There are 3 nested groupings, the coarsest first. Each group lies inside one group of the grouping before and may be the whole of it. The rows also spread widely along 13 directions, which tell nothing about the answers.
In the rows, 128 means zero.
Known rows, each followed by its group in each grouping:
[102 103 139 135 121 140 141 171 147  99 105  48 129  76  97 149 160 171
  76 138 110 146 134 178 128]
ler nivo vod
[169 102 178  86 130  76 114 154  94 105 157 147 155 123 112 126  62 172
  73 122 147 150 104 105 119]
Gozek magek meri
[ 86 135 193 139 142 110 131 168  84 164 122 120 112  56 133 172  97 137
 102 127 151 144 113 104 105]
fede lemam nebon
[ 99 156 109 176 112 139 121  70 122 169 189  83 170  80 135 196 141  98
 129 140 105  95 148 126 106]
fede sirut gogi
[ 76 146 195 123 164  85 112 138 110  65 107  91 105 102 123 136 143 118
 140  68 135 211  95 102 133]
fede lemam lufa
[110 161 101 158 160 157  91  79  65  89 159  90 140 126 140 152 154  84
 136 143 109 134  88  89 117]
Gozek magek vipiz
[ 88  93 184 143 146 148 143 192 113 166 113 133 155 137 101 142 127 157
 142  88 133 134 110 161  91]
Gozek magek galu
[ 90 184 144  97 154 107 139 121 122 102 126 124  89 141 177 129 121 121
 151 136 147 200 132  88 138]
Gozek pulud gufe
[108 130 105  93 123 129  94  93 165 135 159 133 180 139 128 154  94 110
 178 110  90 104 166 129 133]
fede mar sero
[109 145 105 148 153 146 171 131 147 153 121 167 101 124 149 126 158 103
 156 137 159 115 114 128 125]
fede sirut Fuzo
[132 121 188  77 174 109 111 122 190 143 125 103 145 146 111 158 102 118
 153  89 164 141  73 101  91]
zif beda nukag
[120  92 111  84 135 137 110 120 136 151 107 140 134 187 150 103  82 196
 103 146 142  71 143 166 170]
zif selar baz
[136  93 172  83 137 101 184 167 188 149 119 115 138 130 127 130 103 179
  92 144 153 146 117 154 129]
fede zevop vatob
[171 106  60 133 131 166 108 132 112 109 122 135  84 147 118 139 133 145
 110 155 122  97 102 128 147]
ler nivo Somi
[165 119 140 103 124  93 114 105 135 131 177 128 142 167 111 152 109 170
  92 101 162 128 112 109 123]
ler Dod Vigus
[175 103  89 121 131 176 111 162  81 111 156 200 145 116  92 146 109 139
 125 148 128  65 122 115 106]
zif selar kul
[131 142 106 101 130 129 133 138 151  97 144 145 136  81 114 134 130 128
 108 146 154 116 155 125 134]
ler nivo tolu
[112 142 102 110 135 123 149 115 130 111 125 129 103 169 168 116 127 148
 136 151 122 156 131 125 157]
fede sirut vage
[148 117 134 145 142 103 151 116 181 151 142 144 133  89 126 124 139 106
 121 114 166  99 112 152 124]
Gozek kamu nupa
[147  93 138  90 141 135 101 114 169 142 115  71 128 136  99 168  96 152
 110 118 129 114 110 147 124]
fede sirut gogi
[ 76 152 148 126 136 116 140 105 142 106 146  55 151 119 133 145 164 152
  86 123 141 153 140 140 140]
ler Dod Vigus
[100 145 115 128 158 151  70  75 131 145 151  99 156 137 112 164 135  99
 134 109 155  82 111 105 126]
ler nivo vod
[ 90 190  92 137 123 121 117  75 129 113 164 105 126  89 162 149 145 109
 110 161 145 121 163 107 152]
ler nivo vod
[114 140 133 126 170 123  95 110  86  77 130 162 141  77 102  96 142 105
  90 104 199  85 118 122 154]
Gozek magek galu
[191 108 106  89 134 129 112 161 120 114 106 190  45 135 111 144  86 153
 140 121 155 133 114 109 137]
fede lemam lufa
[ 51 139 120 132 162 134 116 102 135 158 118 133 164 110 174  92 118  97
 127 145 142  66 127 124 167]
ler Dod Vigus
[139 115  67 145 135 155 119 106 142 122 122 168  86 180 114 129 170 126
 181  80 131 106 122 157 147]
fede mar sero
[ 62 139 184 146 145 114 137 143 125 172  94 102  97 115 146 133 133 161
 110  97 180 145 130 162 133]
Gozek magek galu
[ 95 157 115 144 172 146 138 106  87  67 133 106 123  67 120 126 188 104
  68 159 175 115 107 115 150]
fede mar sero
[ 68 156 174 131 144  90 173 124 105 196 152 167 148 159 197 118  91 144
 124 144 168 146 119  91 127]
fede sirut gogi
[186  69 146 115 143 124 128 150 167 148  98 101  84 124 101 153  98 151
 110 116 134 127  62 142 112]
fede sirut gogi
[ 78 185  78 124 121 131 108  76 151 125 133 144 117  66 158 137 130  83
 167 135 137  95 200 132 161]
fede sirut gogi
[115  71 132 148 169 147 113 153  92 120 107 148 163 155 125  81 117 121
 140 110 103 100  62 141 133]
Gozek magek vipiz
[149 121 115 120 164 168 124 144 151 129 128 119 124  95  99 162 137 103
 117 152 156 102  84 106 102]
ler nivo tolu
[170 103 125 149 131 121 108 134 115  87 161 129 135 116  81 149 147 124
 120  82 119 133  75 113 108]
ler nivo tolu

New rows. What belongs after each?
[ 81 123 138 137 174 150 169 171  91 106  91 127  98 133 149 107 155 141
 113 156 141 158  92 124 144]
fede lemam lufa
[177 114 100 126  91  69 128  97 121  93 193 179 145 120 120 121 114 158
 101 103 124 115 152 133 153]
fede mar sero
[131 156 122  75 147 114  96  90 185 129 152 154 137 115 106 147 114 112
 130 103 203  97 150 109 137]
ler nivo tolu
[101 105 113 124 142 128  75  76 126  85 133  88 174 155 123 108 134 140
 121  97  97  88 121 160 166]
zif selar baz
[154 123  76 128 106 188  90 127  98 105 148  95 119 130  64 197 154 161
 118 117 110 112 165 167 108]
Gozek magek meri
[149 119  65 107 108 173  77 102 147  90 131  71 128 102 109 176 119 140
 132 155  64  90 161 161 136]
zif selar baz
[162 108  93 104 108 140  85 130 134  74 151  95 143 121  80 168 122 154
 108 120  96 124 140 137 131]
ler nivo Somi
[120 104 132 156 166 141 132 143 136 134  75 104  78 109 144 108 141 118
 130 129 133 127  65 151 135]
Gozek magek vipiz
[118 112 143  80 140 119 136 183  95 113 140 169 173 112 140 110  64 159
  85 176 131 123 127  93 132]
ler nivo tolu
[ 68 173 132  90 143 161 116  99 148 128 135  67 142 126 127 178 143 155
 111 148 161 122 181 145 128]
zif selar kul
[125 148 153 162 121  88 132 126 124 122 171 130 126 125 140 157 140 115
 156  89 114 181  91  87  99]
ler nivo vod
[123 120 115 108 113 120  94 145  78  95 112 171  96 120 131 114  98 179
 114 118 133 104 157 141 162]
zif selar baz
[141 135 116  90 131 130 111 113 171 156 147 132 145 132 143 173  72 102
 179 140  96 125 127  97 106]
fede sirut Fuzo
[113 171 133 152 141 117 165 130  23  93 191 166 137 115 149 139 149 137
  81 163 161 153 108  66 124]
fede zevop vatob
[141 108 170  86 142  80 131 132 161 139 135 123 123 201 148 127  86 165
 133  95 134 172  82 101 125]
ler Dod Vigus
[166  80 118 108 131 131 143 131 165 110 123  90 129 122 109 121 131 194
  51 153 149  91 120 186 150]
zif selar kul
[138 125 137 109 131 119 115 103 110  92 183 104 180 140  85 157 144 170
  77 108 156 117 133 132 115]
zif beda nukag
[195 120 110 137 116 146 127 124 134 154 178 133 111 156  97 214 118 125
 166 110 110 146  95  99  65]
fede sirut gogi
[122 134 152 130 152  94 180 144 149 113 135 131 126  52 150 114 130 119
  84 170 160 141 111 118 137]
fede lemam lufa
[ 77 183 143 157 147 107 122  72  88 148 184 142 163  89 154 148 136  86
 114 131 173 106 126  82 130]
fede sirut vage
[ 86 150 137 102 142 112 115 103 136  83 110  92 100 142 118 128 157 152
 117  87 159 162 147 151 164]
fede sirut vage
[112 131 141 147 116 122  93 129 110  95 145 125 148  35  90 153 140 127
 110  91 131  91 155 152 125]
zif selar kul
[157  70  96 115 149 145 124 163 109  85 122 180 147 152 110  96 110 128
 148 122  89 109  92 127 144]
fede lemam lufa
[ 91 157 153 105 141  90 113 106 139  88 159  97 182  51 133 126 119 111
  73 148 153 123 144 106 146]
ler nivo vod
[114 104 175  83 146  95 103 148 110  89 136 134 182 120 114 115  82 152
 109 105 124 130 113 112 124]
zif beda nukag
[134 122 166 135 103  49 145 147 116  98 169 141 146 121 145 115 110 167
 100 103 117 184 115 109 130]
ler nivo vod
[137 163  92 137 107 131 183 151 128 108 157 147 102 102 158 150 143 131
 139 179 112 169 164 127 112]
Gozek kamu nupa
[183 117 142 114 102  99 117 143 128 137 187 139 143 115 101 185  86 156
 109 116 126 142 117  97  90]
ler nivo tolu
[169 115  50  96 154 160 131  85 157  61 156 116 156 184 130 113 146 102
 146 166  87 121  97 116 148]
fede sirut vage
[164 142  95 121 125 134  78 113  87 135 132 171  54 187 139 168  95 130
 186  92 125 143 117  95 121]
Gozek kamu nupa
[117 104 148 107 123  95 145 171 152 115 105 136 109 138 127 104 118 185
 109 101 141 157 132 156 150]
ler nivo tolu
[ 68 168 118  95 157 153 153 126 129 105 143 143 166 156 175 121 130 121
 160 178 119 142 146 103 127]
zif selar baz
[156 144  97 136 133 167 129 100 107 171 178 132 126 181 125 184 132 149
 122 148 162 109 124 118  98]
Gozek magek galu
[195 161 104  89 145 159 178 153 117  98 172 155  94 149 123 185 137 147
 117 196 168 171 100  65  71]
zif beda nukag
[158 158  65 127 101 153 149 134  78 113 169 171  91 149 146 164 131 168
 130 177 123 134 154 106 114]
zif beda nukag
[ 99 106 158 158 138 146 134 148 110 126 127  62 146 108 119 161 148 158
 102 132  96 134  95 153 103]
zif selar baz
[203 147  85  99 114 107 125 115 104  50 180 177  93 112  92 136 147 161
  64 126 191 122 146 103 145]
ler Dod Vigus
[ 88 134 156 120 142  95 115 133 138 153 121 192 141  99 137 114  95 105
 164  80 153 106 137 118 134]
fede sirut Fuzo
[ 91 131 172  81 131  64 104 104 137 107 136 128 160 143 129 113  91 161
 113  73 147 146 153 133 160]
fede sirut Fuzo
[146 127 102 110 121 128  61  89  90 111 142  99 112 142 136 164  81 149
 124 129  96 111 113 104 137]
zif beda nukag
[153 177 113 108 125 126 131 136 138 133 147 170  64  97 145 195 104  96
 185 141 134 168 129  69  93]
fede mar sero
[ 96 116 119 145 162 142 141 138 152 105 122 102 160 115 148 109 145  91
 139 152  92 129  77 116 131]
ler nivo Somi
[128 147 124 160 103  63 165 129  96 102 157 183  80 154 176  96 143 163
 130  94 134 180 123 111 152]
ler Dod Vigus
[ 82 109 156 159 167 159 185 174 136 128 112  88 143  90 113 141 183 124
 115 140 127 146  92 157 104]
fede lemam nebon
[ 54 167 163  91 144 104 102 112  91 135 135 125 138 157 142 131 112 175
  85 115 200 133 160 108 160]
ler nivo vod
[177  82 108 122 146 130 113 111 101  65 146 111 133 140  69 126 158 169
  48 114 154 103  90 149 151]
fede mar sero
[ 91 111 138 115 132 137 126 176  99  94 116 159 147  85  89 126 133 146
 125  99 130 119 165 157 138]
fede lemam nebon
[108 128 106 109 105 144 106 142 126 125 160 154 182  92 104 148 104 130
 149 116 103  95 204 156 126]
Gozek pulud gufe
[107 104 114 148 176 153 109 144  39 115  90 157 109  92 134  82 122 127
  58 162 173  57  89 131 169]
Gozek kamu nupa
[135 164 134 114 128 120  97 144  91 119 185 191 152  86 114 177  88  94
 148 127 141 129 128  48  90]
ler nivo Somi
[134 119 136 104 122 100  93 107 152 102 176 145 200 121  91 142 108 112
 154  70 113 113 157 140 119]
Gozek kamu nupa
[106 123 114 171 112 111 147 158  42 100 130 182 114  79 147  98 127 147
  98 136 115 122 138 131 154]
fede sirut gogi
[178 105 159 126  96  75  74 145  83 104 167 152 117 101  72 169  92 178
  79  61 150 131 121 111 120]
ler nivo Somi
[101 163 137 131 158  97 165  92 114 135 156 173 118 138 151 106 160 141
  82 128 228 119 123 113 155]
fede mar sero
[142 140 147 145 143 105 144  91 166 147 192 126 172 143 122 171 140  89
 169  92 124 147  85  92  79]
fede sirut Fuzo
[132 159  75  90 139 146 132  67 121 130 154 122  98 232 155 144 136 172
 111 157 171 136 143 117 162]
fede sirut vage
[ 70 172 130 128 163 134  76  65  58 145 111  83  82 168 200 143 102 147
 105 159 151 120  97  85 165]
zif selar baz
[117 148 124  98 167 138 131 104 151 163 149 162 143 183 155 128 107 105
 168 132 165 119 116  98 123]
Gozek pulud gufe
[ 89 154 122 133 107 100 113 138  27  99 119 152  75 139 181 114 100 192
 105 136 119 157 149 111 167]
zif beda nukag
[142 102  95 116 154 137 111  84 149 108 146 135 170 150 121  96 136 136
 101 130 151  54 113 153 159]
zif selar kul
[102 124 113 127 149 133 157 109 126  89 123  58 127 153 154 121 159 152
  94 162 105 154  99 144 160]
fede zevop vatob
[107 155 123 105 126 110 125 147  31  67 130 130 107  98 174 118  90 174
  67 195 121 152 135  84 154]
zif beda nukag
[104  95 133  87 172 166  96 144  91  71  90  76 154 100  92 124 115 141
  66 158 128 102 106 137 149]
fede sirut gogi
[ 72 180 166 145 119 118  81 112  57 151 170 111 153  58 130 202 102 123
 122 115 134 117 152  86  94]
zif beda nukag
[100 129 123 150 142 150 139 177  84  98 102 163  87  98 108 119 172 140
 116 104 160 122 121 134 135]
ler Dod Vigus
[109 105 154 175 124 121 143 158 137 102 120  78 115  76  87 144 192 148
  97  74 125 141 109 175 120]
ler Dod Vigus
[112 121 139 103 125 112 106 158  75 152 122 197 119 148 157 119  59 167
 143 121 129 110 132 104 134]
zif beda nukag
[187 115 174 116 150  74 136 141 174  92 143 119 105  84  91 142 134 130
  77 100 189 158  61 101 112]
ler nivo Somi
[154 101 156  79 126 114 131 190 134  85 128 158 145  88  86 144  85 142
 135 111 109 156 132 118 102]
fede sirut gogi
[138  75 118  91 152 131 132 125 164 121 113 136 155 197 139  83 106 173
 119 135 124  94 102 163 159]
zif selar baz
[ 61 146 158 145 158 126  90  86  68  87 149  61 174 103 104 142 168 143
  66 100 158 108 118 132 140]
zif beda nukag
[180 157  82  74 122 139  64  97  96  95 165 148 104 102 105 196  76 114
 134 142 132 106 146  72 128]
fede zevop vatob
[159 117 130 159 123  78  78  89  75  80 141 116  91 122 126 116 124 145
  99  76 127 143  89 128 155]
Gozek magek vipiz
[125 104 134 121 165 122  83 116 107  71 119 129 159  61 108  93 120 110
  81 129 145  60  95 129 158]
zif selar baz
[128 151  93  99 119 131 126 120 111 144 134 160  92 160 167 132  91 167
 128 161 149 133 168 128 149]
Gozek magek vipiz
[101  98 110 145 135 147  99 137  80 131 107 124 107 204 145 120 125 159
 154  90  85 125  93 130 148]
ler Dod Vigus
[110 155  79  93 155 153 150 120 135  97 154 205 145 193 145 114 144 104
 196 134 132 139 142  96 132]
fede mar sero
[ 88 143 122 104 149 130 131 162 152  96  94 168 100 122 132 105 140 121
 162 110 154 145 140 127 149]
ler nivo Somi
[158 103 149  59 133 117 118 154 130 119 130 120 140  80  97 153  66 174
  52 165 160  98 139 128 139]
fede zevop vatob
[ 98  94 149 101 172 146  90 140  74 132 107 152 151 144 101 115  98 146
 100 107 168  68  99 125 155]
fede zevop vatob
[136 111 160 144 148  80 116 110  71  79 162 141 146 151 110  95 144 155
  79  67 163 143  87 122 148]
Gozek pulud gufe
[112 100 168  84 159 130 135 156 107 101 128 119 166 175 102 123 122 186
  93 116 155 139 102 129 120]
zif beda nukag
[113 116 112 119 178 147  70  90  94  60 125  91 160  71  93 124 139  87
  81 133 132  75  92 115 160]
fede mar sero
[ 72 134 157 111 138 136 153 166 133 146 116 104 139 111 141 141 121 157
 103 146 136 135 143 136 126]
ler Dod Vigus
[128 144  91 157 136 142 115  72 149 122 143  94 105 166 156 153 163 115
 174 117  98 131  99 131 128]
zif selar baz
[161 109 109 119 162 158 130 145 141 111  99 123  60 165 116 155 141 126
 163 117 127 159  69 115 119]
fede lemam lufa
[ 99 127 171 113 124  77  98 143 129 126 141 149 154  91 130 126  84 130
 132  83 132 134 132 109 132]
ler nivo tolu
[169 116 123 114 138 171 136 131 154 182 180 128 168 155 115 202 100 131
 148 159 122  98  98 105  61]
zif selar kul
[176 132 130 130 132 111 127 106 153 130 157 147  89 182 130 163 136 139
 172  87 140 158  83 106  99]
zif selar baz
[145 131 149 145 141 111 135  96 173 176 186  82 161 134 135 184 124 111
 127 128 131 138  70  92  83]
ler nivo tolu
[ 93 127 125 159 150 164 154 148 131 158  92 101  60 155 130 164 175 148
 158 109 140 158 104 154 121]
fede lemam lufa
[121 179 119 157 112 121 159 147  79 114 167 190  91 137 147 149 155 134
 174 109 140 190 148 104  98]
Gozek magek vipiz
[157  83 130 142 156 111 152 141 194 118 102 104 101 136 130 101 147 128
 127 110 125 143  47 145 134]
ler nivo tolu
[106  88 166 119 144 112  86 156 138 120 104 162 161  88  78 100 112 124
 139  45 148  88 132 172 137]
Gozek magek meri
[156 117  44 125 101 168  94 108 103 101 155 155 124 158  96 155 133 144
 154 114  92  88 167 151 143]
fede sirut vage
[116 159 122 123 160 121  98  87  77 147 136 155  90 178 178 133 100 130
 138 134 166 120  84  67 136]
zif beda nukag
[ 82 144 141 121 125 130 127 160  70 131 137 148 136 121 152 136  97 149
 133 137 114 148 158 117 128]
Gozek pulud gufe
[163  96 100 109 155 173  96 150 129 107  98 123 104 123  99 140 113 118
 143 134 114 111  93 136 116]
Gozek magek vipiz
[148 117 155 112 103  66 110 121 118 198 138 172  87 136 161 148  42 174
 122 101 149 115 127 116 146]
fede zevop vatob
[183 119 137 124 159  89 143  93 132  88 167 145 116 153  97 102 169 153
  65  90 219 132  86 130 144]
Gozek pulud gufe
[ 90 144 171 101 121 123  93 138  63 101 146  89 142 142 117 177 102 195
  95 113 126 161 149 115 117]
zif selar kul
[ 85 148 105 100 149 185 103 128  85 154 144 134 182 108 136 150  91 122
 108 194 139  70 165 118 125]
Gozek magek meri
[129 166 105 103 106 134 104  89 159  98 173  45 136 104 101 202 147 150
  93 143 130 147 174 130 121]
ler nivo vod
